The first 10 rows are patterns. Each new row is the sum of 2 different patterns, raised or lowered, with some noise. Before adding, each is slid sideways (what falls off one end comes back at the other) and multiplied by a number that may be negative. Names go in the order of the patterns.
Some rows, each with the names of its patterns after it:
[ 23  18  15  21   9 -23 -14   3  15   0   9  -2   6  -5 -20   5  18  27
  -5  18 -23  15 -27   9  26  13  14  14  -8 -15 -10  -5   9   5   7  23
 -25  14 -21] => T
[ 29  15  22  17   0  -8  18 -29 -14  24   1  -1 -26 -24  -7 -27  -1  -5
  -3   9   3  -3  15   1  21 -18  28  -3  15   3  22  14 -23  19  -7 -15
  19   8  27] => A
[ 21 -17  -1  16 -18  21   6   1 -18 -16  28 -18 -12  17   3  28  12 -14
 -27  15   4  -7   4 -20  23  -7  -1  -8  -5 -11  14   9  29   0  11  15
  28   0  18] => Q
[ 19  -3  19 -25  12  14 -28  12 -15 -17 -14   5 -29 -24  26 -21  18  -5
  15 -18  15 -23  -4  27 -22  14 -16  10 -25 -23  -9  -6 -12 -24  -9  24
   7   0  25] => K
[ -2 -27  21  -5 -13   1  15   7 -10 -16  18   0   4 -26 -10 -19  15   5
 -23  22   0   5  -1   8  29  10 -25  22   0 -20  12  16 -15  14  -6   5
 -10  26  -5] => V
[ 26 -26 -22  -9 -15  -1   8   7  -4  -2 -15 -15   1   8  -1   5   1  14
  -2 -16  21 -28 -21  26 -25   6  -6  25  -9   9   0   5  13  21  -8   5
   4 -10   3] => D
[ 11 -10 -11  13   7  -2  26  14 -20   7 -11   0   7   4  16  19 -22  -5
 -16  28  14  19   5  -2 -13   6 -18  24 -10 -19 -15  -5 -24  11   2   2
  22  20  15] => L
[ 25  -2  20  23 -20  27  23 -12 -21  21 -11 -28  16 -12 -20  26  -7   3
 -15  -1   1  22  16   2 -28   7 -17  21 -24 -13  20 -21  14 -28  -6   1
   6  10  24] => S
[ 10  25 -14 -14   9  21 -17  10  12 -25 -20  14  27  12 -16 -16   2  22
 -29  11   6 -13 -13 -19  11 -12   5 -13 -27 -23 -21  -2   1  26  -6 -10
   9  23 -23] => C
[-20  11  -7  -7  26 -12   5   7  -5   3  -8 -21   5   9   0 -21 -25   3
 -20  27 -21 -22  20  -2  28 -16   7   5  13  23  12   2  -3  -4  -9  15
 -15 -28 -16] => J

New rows, each followed by the names of its patterns:
[  9 -13  24 -12  27  18  -8  28  12  34 -10  37  37  38  33  28  54  23
  -4  11   9 -10  -3   9  -4  28  10 -14  48  -4  31  19  22  20  30  41
   0  24  -7] => A K
[ 13   0  -1  -1 -16   3   5  11  22   8  14  -6  31 -10   3  23 -14  10
  24 -10  25   9  -3 -25 -11   2 -25   0  12  -5   6  -7 -21 -41  10  -4
 -12   4 -21] => A Q
[ -7  35  16   0 -15 -12   0   0  14  -3 -10  -2  -1  -3   1   4  -4  15
  28  28   5  -2  -6  17  -3  19  11   3  -9  -6   9  27  -2   1  -2  21
  22 -14  20] => T J
[ 16  34  23  13  22 -34  -1  10  -7  11  -3 -10  -5   0 -31 -12  32   6
  11   8  -5   0  -9  -8  16  29  -5  21 -11  -2 -20 -16   2   2  -2  -1
 -22  26 -12] => T K
[-44 -57 -47 -42 -43 -27 -33 -46 -42 -40 -36 -50 -34 -44 -26 -56 -12 -23
 -68 -19 -46 -47 -45 -34 -33 -30 -37 -38 -48 -35 -50 -34 -48 -51 -44 -25
 -32 -51 -44] => A D
[ 25  13  -9  -5 -12  -6 -13  -6  -4 -12  24 -18 -12  30  27 -30  25  28
 -19  20  28 -26  16   0  19   1  17 -13 -10 -12  40  -3  18 -13  31  21
 -19  16   1] => V S
[ 13 -21 -19  19   3 -13 -12 -38  -6 -20 -27  -5 -22 -16 -20 -11 -21 -27
  15 -38  17 -15   4 -23  11 -21 -26  16 -27 -11 -11  -3 -15  -8 -10  -1
 -11 -29 -18] => A K
[-10   9   2   9   6  24   3  -1  11   9  29  26 -16   4   6  26  -6  16
   0  -3   2  11  12   9   1  13   2 -14   6  -1  21  26   4   0  11  11
 -15  15  10] => S C
[-13  -3   5   7   7  -5 -20  -9   2 -28 -38  -3 -21  -3 -22 -40  -4 -28
  -6 -18 -10  13  -4 -28   8 -13 -10 -15  16 -25   8 -15   5  -9 -14  -3
 -16 -36  12] => A V
[ 34   8  38  42   6   3  17  23  13   8   3 -18 -17  35  27  20  23  -7
  20  37 -12  24  14 -13  10   6  20 -13  -1   7 -22  15 -19  -6  33  33
  34  -8  24] => C J
[-22  -4 -17 -38   3 -22  -2   7 -16  -8 -16 -53 -45 -27 -17 -14  -8 -31
 -21 -24 -49 -24   5  -4 -17  -5 -41 -12 -52 -23  11 -10  -2 -27 -35 -43
 -28 -25  -7] => T L
[-12  19 -15 -12   8 -14  -2   5 -13  13  -6   7  -7   0   0   7 -16   6
  11   3 -18 -12   5  -1   3  -8  -9  26   3  26 -13   2  12  -5   8   3
   3  -4 -14] => V J
[  4 -26   7  19   3 -12 -21 -22  17 -12   4 -21 -36  -9 -35  28 -30 -19
   8 -23   9 -32  -1   2  28  13   5   5  10 -22  -2  24 -24 -39 -10  -8
  -4  -2  -3] => C J
[ 8 15 15 19 13 50 20  3 24  5  8 21 14 13 12  3 23 19 -6 31 11 18 -7 15
  1  8 13 32 24  5 -4 33 14 29 -3 10 21  9  4] => T L
[  0  -7 -17 -10 -12  14   6   9  23 -29  23  12  24  -1  34   4   8   2
  -7  -1  -4 -18   6  11 -18 -11   2 -29   7  14 -11  26  -3   3   9  -2
 -14  35  15] => K L
[50 34 14 28 20 14 42 36 26 29 19 22 19 27  6 57 11 40 29 15 28 14 23 33
 43 45 40 31 24 24 -2 50 24 35  2 26 14  0 30] => T C
[ 15  -3  39 -13  40  21  10  16  13  19  18  30  -2  15 -10   4   1 -10
  -5  21  -9 -14  17  41   5  21  47  16  22  36 -15  24  24   6  21   4
 -12  -9  13] => K S
[ 17   7  24   0  36   0  32  25 -14  47   0 -12  14  25 -24  37  21 -28
  34 -13  23 -11  47  22  11 -15  35  22   4 -14  15  10 -27 -23  22  -9
  31 -29 -15] => K V
[ -5  17  39 -15  30   7  11 -24  50  16  40  30 -10  23  -7  31   3  46
  45  19   9  24  29  16 -22   9  26 -30  17  31 -29  56  -6   2  16  10
  18  28  18] => K D
[ 12  -1  -4  -9  24 -16  -8  24  -2  -9  42 -33 -19   1   5  18 -11  27
  13  -9 -11 -29  -3  21  25  -3   1  22   0   8   4 -13 -14  34 -13  20
 -13  18 -26] => Q D
[-25 -12 -43 -23 -20 -43 -26 -50 -18 -51 -19 -42 -39 -59 -38 -15 -32 -30
 -24 -39 -35 -37 -66 -38 -44 -35 -14 -13 -42   0 -15 -53 -20 -32 -18 -12
 -28   7 -29] => A J
[-24 -22   1 -32 -13  29 -28  27   9   2  -6  10  24  26  18  40  -1   9
   7 -16   2  23 -25 -17 -21   5 -21  12  -1  -3 -17 -20  11 -13  13  14
  -9  -1  -6] => A D
[-31 -13 -32 -26  12  -1 -18 -39 -33 -24 -32 -31 -19  -3 -30  10   0 -32
   6  -6 -21 -23 -11 -17 -17  -9 -21 -49   4 -25 -31   4 -18 -24  25  11
   3   6 -22] => A D
[-15   5  20   5 -31   8   2 -19 -25 -19   3 -20 -25   5 -24   6 -33 -16
 -11 -40  13  -1  -5 -41  -9   1 -62  -1 -39 -14 -24   0 -35  15 -13 -28
 -10  -8  -4] => A K
[-21 -20 -19 -19   8 -24 -20 -18   6 -19 -24  27  -5 -46  12  -1 -25 -26
   2 -40 -30  -6   0 -20 -20 -30 -14  11 -39 -26  11  -9 -21 -18  -6 -31
 -19 -24 -34] => D C
[ -6  21  -2  10  17 -37  22 -34  25  20   3  -1  -3 -29 -34 -13 -21 -16
  17 -21  -3 -13  21 -36  21  33  -7  20  18 -38 -10  -6  16  -3   2 -23
 -15 -10   3] => T S
[  2 -11   3  23  -8   1  -6   2 -11 -24   7   7   6   3  20   0  13 -27
  27  12  -1  20  16 -29  -4  -4  11  -8  20  -6   2 -21  -1   1   7  21
   4  16 -24] => T V
[-26 -66 -26 -53 -35 -60 -63 -41 -42 -29 -51 -65 -50 -51 -38 -27 -15 -46
 -14 -44 -50  -7 -13 -49 -41 -35 -51 -63 -46 -64 -65 -31 -41 -32 -62 -49
 -40 -44 -41] => L S
[ -9  -8  -6 -37 -42  33  28  -8  16  19 -29  12  -2  -5  -4 -24  -3  -7
 -25 -10 -16  -3  43  10  25 -13   8  -3  -9  23 -18  47  15 -23  -5 -23
 -26 -19   2] => L S
[-23   4  -1   2  -6 -36 -21  19 -18  -8  21 -13 -30   7 -22  -1  -8   5
 -21   6 -16  13 -31  14  11   2 -16 -11  -4   7 -31   5 -12   8  -7   7
 -31  -3  13] => V L
[ 22  12 -10  13  15   3  27  16  -2  44  41  26  44  21  26   3  39  20
  40  32  34  23  12  27  17   1  34  36  18  60  46  12  48  16  21  12
  13   9  35] => A D
[  3 -51   9  -2 -25 -35 -26  -9 -23  -4   3 -19 -36  15  33  12  -6 -32
  -3  11 -58  10 -13 -26 -17 -27   1   0 -13 -30 -30  -8  -5 -16   5 -20
   2   0 -23] => C J
[  5 -23   3 -26   9 -10 -31 -24  -4 -25   6 -20 -17 -29 -39  -1 -20 -47
 -22 -26 -10 -14 -26 -32 -12 -19 -36 -30 -31  -1 -24 -17 -26 -15 -31 -22
  -3 -19 -34] => Q D
[ -8 -12   8 -10 -25  34 -14 -21 -11  -4   8  -8  -7  33 -19   2  12 -21
 -19   7 -29   0 -27  20 -48   3 -16  13 -39 -14  23 -22 -11   4 -11   0
 -41 -30 -19] => A V
[38  6 24 30 17 28 35 18 11 35 39 12 31 -8 28 22  0 46 22 34 21 20  2  2
 15 -4 32  6  3 34 -9 -8 44 40 18 10 36 -4 25] => L S
[ -1  -9 -20  17 -23  -8  35 -10 -13  31  21 -12  14  23 -15   9  13 -10
  17  -3  17   9  -7 -22   0   2  39   1  19 -15  22   8  -2  27   1  22
   6  -1  -1] => L S
[  4  20 -39  13   4 -23 -31 -13  -3 -31   2 -23 -36 -11 -28  -5 -13  10
 -11  -5   7  10 -39   3   4  -6 -29  -5  18 -37   9 -11 -31 -22   5  19
  11 -10 -18] => S C
[  5  26  -2   4 -19 -18 -24  23 -17   9 -24   6  -4 -16  16  39  14  15
 -26  12   6 -15  10  -2  13  -9 -10 -45  -6   4  12   3  26   7 -34   5
 -26 -12  34] => T K
[47 56 43 34 32 60 47 69 50 47 14 57 34 39 66 57 40 40 45 47 40 30 41 47
 61 44 29 58 17 52 45 60 51 53 16 13 30 41 40] => T C
[45 59 31 18 35 75 53 39 70 12 51 68 15 47 15 60 24 39 31 37 19 42 49 40
 41 24 60 74 46 60 28 62 52 27 44 33 49 32 39] => V J
[-28 -13  43 -27  -3  -1  40  16   5  19 -18  32  39 -24   8 -22   6  -3
  16 -29 -38 -17 -15   4  11  17 -14  15  14   0  21  -2   8  11 -26  25
  -5 -18  24] => D J
[  5  26  36 -14  57   4 -14  33   7  13  18  34  33  45  27  18  -7   9
  32  26  20  -5  24  -9  13 -10  37  37  25  17  41  36  21  33  45  22
  41  24 -13] => T S
[-21  10 -11  -9 -15 -24   5 -12  -2  12   8 -28   0  -7  -7  11  -9  -4
 -20  -6 -13 -12   5 -33 -13 -29  -5 -32  12   6  -3   4  10  16   5 -34
 -21  -1 -20] => K L
[ 31  30 -29  17  56 -21 -26  40   1   4  32 -16 -39  47   1   2  -4 -16
  28  21  23   3 -27   2   6  36  10  -6  36  -1  47 -20  17  28  -6  17
  47  15  21] => Q S
[ 19  17  14   6  30   7   2  20  13   9  -4 -13  11   7   0  26  19   3
  29  10  22  -2  29  -2  23   8  15   1  30  16  -3  27   7 -13  38  29
  33  35  23] => A D
[ 15   7  -5   8  22 -30  37 -16 -13 -33  26 -27 -27  28  -4  28  -9   0
   5  19 -12 -22  20 -33  32  -4  -9   1 -15  -3   2  -1   7   3   2  30
   5  11  31] => K V
[ -8 -25 -22 -44 -38 -12 -49 -53 -47 -41 -59 -67 -45 -32 -41 -48 -35 -34
 -53 -22 -40 -30 -44 -20 -44 -51 -27 -32 -52 -41 -23 -48 -36 -43 -49 -16
 -58 -31 -46] => K V
[-30   0  -4   8 -14 -28  -9  35 -25   4  23 -25 -19  15 -30  12 -10   8
 -39 -12  11  12 -31   9   9  10 -15 -18  -9  20 -21  -9  -7  12  17  11
 -17 -14  19] => Q V
[ -3 -27   3 -45   7   8 -25   1 -26   5  -3 -13  -3 -38   3  -9   6  -3
  18 -12  -9  31   1  -1  -3   4  15 -10  14   1   1  -2 -16  13  -8 -20
   2  -9  10] => A J
[ 25  34  13 -10 -21  -1  27 -18  13  14  -6   2 -16   1   8 -14 -23   1
 -37 -12  -2  21  23   6  -4  18  34   0   7  29  -8 -16  15  45 -31  -1
   6 -29 -16] => D C
[-27 -11  -8 -29 -12  17  -7 -14   2  -5  -3  -3 -11   0   1 -18  -1 -19
  11 -33   7 -29  11 -11 -13 -17  -2 -25  10  20  14   4   7  -9  -7 -22
   3 -25   5] => T L
[  4  19   0  23   1  17  26  30  11  13  13 -22   9  14  -9  -3  19  -3
 -23   4  26 -15 -16  21  -2   7  22   6 -22  -7  -3   5  13  -7   5  15
  -6  -5   9] => Q C
[-26  -6   3   0 -22 -37 -25 -13 -19   5 -38  -4 -31 -32 -18  -2 -24  -9
   9  18 -16 -10   6 -22 -38  16  -5  -1 -22 -14 -33 -44  -7  32  11 -20
 -32  -7   0] => T C
[  1  -7  22  -2  -8 -14  17  11  -8  33  -4  10  33 -21   6  -6  32  17
 -15  13   7  -7   4 -11   3  23  21   6  17  23  14  19  -9  18  -6  20
  11  13   2] => Q J
[-25 -10 -42 -28  -9  -1 -21 -36 -21 -15 -13 -24 -40  -8 -28 -32 -18 -26
  -5 -41 -17 -31 -17 -22 -15   1 -32 -21 -32 -29 -23 -40 -49 -19 -38 -44
 -15 -12 -41] => A C
[ -5 -33 -19   4   4 -14 -14  24   0 -15  12  14  27 -18  16   4  -9  14
  22   3   8  -6 -25 -12  -5   4 -37   5  -3 -24  25  14 -25 -40  16 -12
 -21  15  -2] => Q C
[ 11  24  56 -24   5 -10  20  29  33  35  17  -3  -8   4  28  24  22  18
  22  24  -1   7  46  13  -5  51 -23  33 -10  44  28  33  26  32  21  22
  -1  19  26] => T D
[ -6  -4  -2 -32 -12 -14  18  -8   5  13 -32  12 -17  12  15   8   7   5
 -16 -35 -12   4 -12   1  -4   1 -15 -28 -10   6  21  -7  10 -27   9 -27
   2  10  18] => T D
[ 12   2  21  28  11   7  -4 -19  -5  11  -5  19  -1  16  -1 -15   9  21
  22  34  -9  -3  10  18  -3  35  -9  30 -20  30  17  37  17  16  11  -1
  15 -16   8] => K L
[-26 -12 -15 -27  -1  -5  -4 -16 -15   1 -13 -32 -10 -11 -15 -23  14 -13
 -25  -1 -19 -17 -14 -11 -23 -28  -6 -28 -38  -9 -10 -15 -13 -30 -22   2
  -2 -25 -12] => V D
[ -1  19  17   2   2   3  -9  15 -13  -8  29 -14  -6 -17  18 -14  27  -8
  23   2  -5 -12  -5  -4   3  15  23  -6 -12  -2 -12 -14  25  -5  15 -15
 -20 -12 -11] => T D
[-31 -20  39 -32  -3 -18  -3 -36 -13  -4 -10 -12   4   6   5 -28 -20 -11
  19 -15   0 -16 -40 -14 -43  24 -32  22 -29 -57 -38 -41 -21   2  31   2
  -9  -5   9] => T C
[ -2 -19  28 -17   0 -27  -7 -32  11  13  27  -1  11   3  13 -14   4  15
 -21  -6  21 -38  18 -11   2 -16 -15  26 -23 -30   2  -4  28   1 -18 -32
  10  -6 -26] => T Q
[-12   3 -20  -7  10 -28  18   7 -20  -3  16   7  12 -13 -11 -14   7   2
  24 -33  17   6   0 -20  -7   3  21  -9  17  -2  32  19  33 -12   7  36
 -32   2   6] => Q V
[-14 -41 -16 -10  -4  17  22 -19 -23 -11 -34 -20 -24 -16  16  -5 -34 -36
  -2 -46   2  -6   7 -11 -31 -25 -24 -31 -15  20   0   8 -36 -25 -29 -32
  17 -11   5] => T L
[  6   2  -4   1 -19  33 -18  24 -16  -5 -15 -14  14  14  18  13 -11   5
 -13  -7  -4   0  12   3   0 -20  25   2   8  -6  23  15   5   2  12  -3
  16  18   7] => T A
[ 16  18  17  19 -10   8 -11  15 -10 -11 -12   1  14 -20  17  24  -4  40
 -18  10  11  33  42  -5  27  23  -8   1  -7  -5  10  26 -13  13  12   5
  43 -15  21] => Q J
[ 52  31  13  48  26  -2  15  57  17 -11  23  13  17  27  24  29   0  13
   9  46  29  24  -7   7  -9  26  -1   8  51   0  27   4  32   9  34  47
  36  34  22] => S C
[ 27  20  -1  17  12  18  25   9  35   9  13  41  40   7  51  18   3  14
  32  25  29  22  32  10  23  -4  11  -9  37  39 -18  67  41  -3  48  20
  43   1  11] => V D
[-12   2  25  -8 -19   0 -34   8   2 -30 -46  14 -15 -36   1 -14  -7 -36
   2 -25 -25   0  14 -20 -16 -21   7   9   3 -31  23 -11 -27  -2   5  -9
  -6   0 -16] => Q C
[-30  25   1 -15   2 -32  19   4 -58  12 -25 -43 -22  -2 -49 -28   7 -32
  -4  -2  -5 -33 -18 -20 -24   0 -32  10 -24 -12 -51 -24 -26 -18 -44 -45
 -36  17  -3] => K V
[ 20 -11  24 -15  41  34   4  34   1  32   9  17  17   6   0  -9  29  -7
 -21  52 -34 -25  50  15   1  22  66  -5  36  37  -8  38  31  25  22  14
 -13   4  38] => D S
[ 12  -8  -7   7  40  -3  39  -7  18  -4   1 -23  -9  18   1  30 -15   7
  -8 -26  -5  21  -7   1   4  20   9  -3   9  39  10  35 -33   9   3 -14
  17   8  -7] => K L
[ -5   4  27  13  14   9 -14  28  16  12  -4  -7  14   5  41  15  -1  36
  18  50   1  28  31  15  30  31   8  20  15   7  18  -5   7  -7  -6  32
  10  22  39] => Q J
[  5  16   1  -9 -33 -16  -2 -23  -1  -8   5 -19  -2  -6 -19   4  -9  10
   9  20   8 -21  12  -4   6  -6  -5 -21   0  13 -19  -7  21  10  14 -26
   5  -3   9] => T Q
[ 11   0  -1 -13  23 -13  14  13  18 -18  17  -5 -21  13  -4  -3  24 -19
  10   3  27  18  22  -3 -11  -3 -20 -27  30 -13 -20 -35 -23 -28 -13  -6
  -6  11  18] => A L
[ 57  70   3  59  21  71  56  41  28  22   2   0  44   3 -14  39  -5  22
  38  49  34  34  66  22  39  53   1  21  35  53  36  13  -8  21  17  84
   8  34  32] => S J
[ 24   6  22  24  12  33  14   1  26 -20  27   0   9 -22   5  -8  -6  23
   4  -3  45   1  12  32  43  27   4  22  34  12  -1  -1  -1  19  32   5
  -4   7  31] => Q K
[-35 -16 -42 -31 -33 -20  -2 -26 -10 -25 -31 -30 -49 -39 -26 -36 -37 -25
 -45 -16 -42 -49   5 -45  -6 -29 -31 -44 -19 -19 -35  -8 -42 -35 -36 -21
 -37 -20 -22] => T K
[-19  19 -27 -27   2 -41 -40 -13  -9  -2   2 -10 -15 -14 -43   0 -21  18
 -27 -20 -20 -15 -20  -6  23 -33 -38  13 -37  -2 -14  18   1  -5 -23 -27
   5  -7   3] => T D
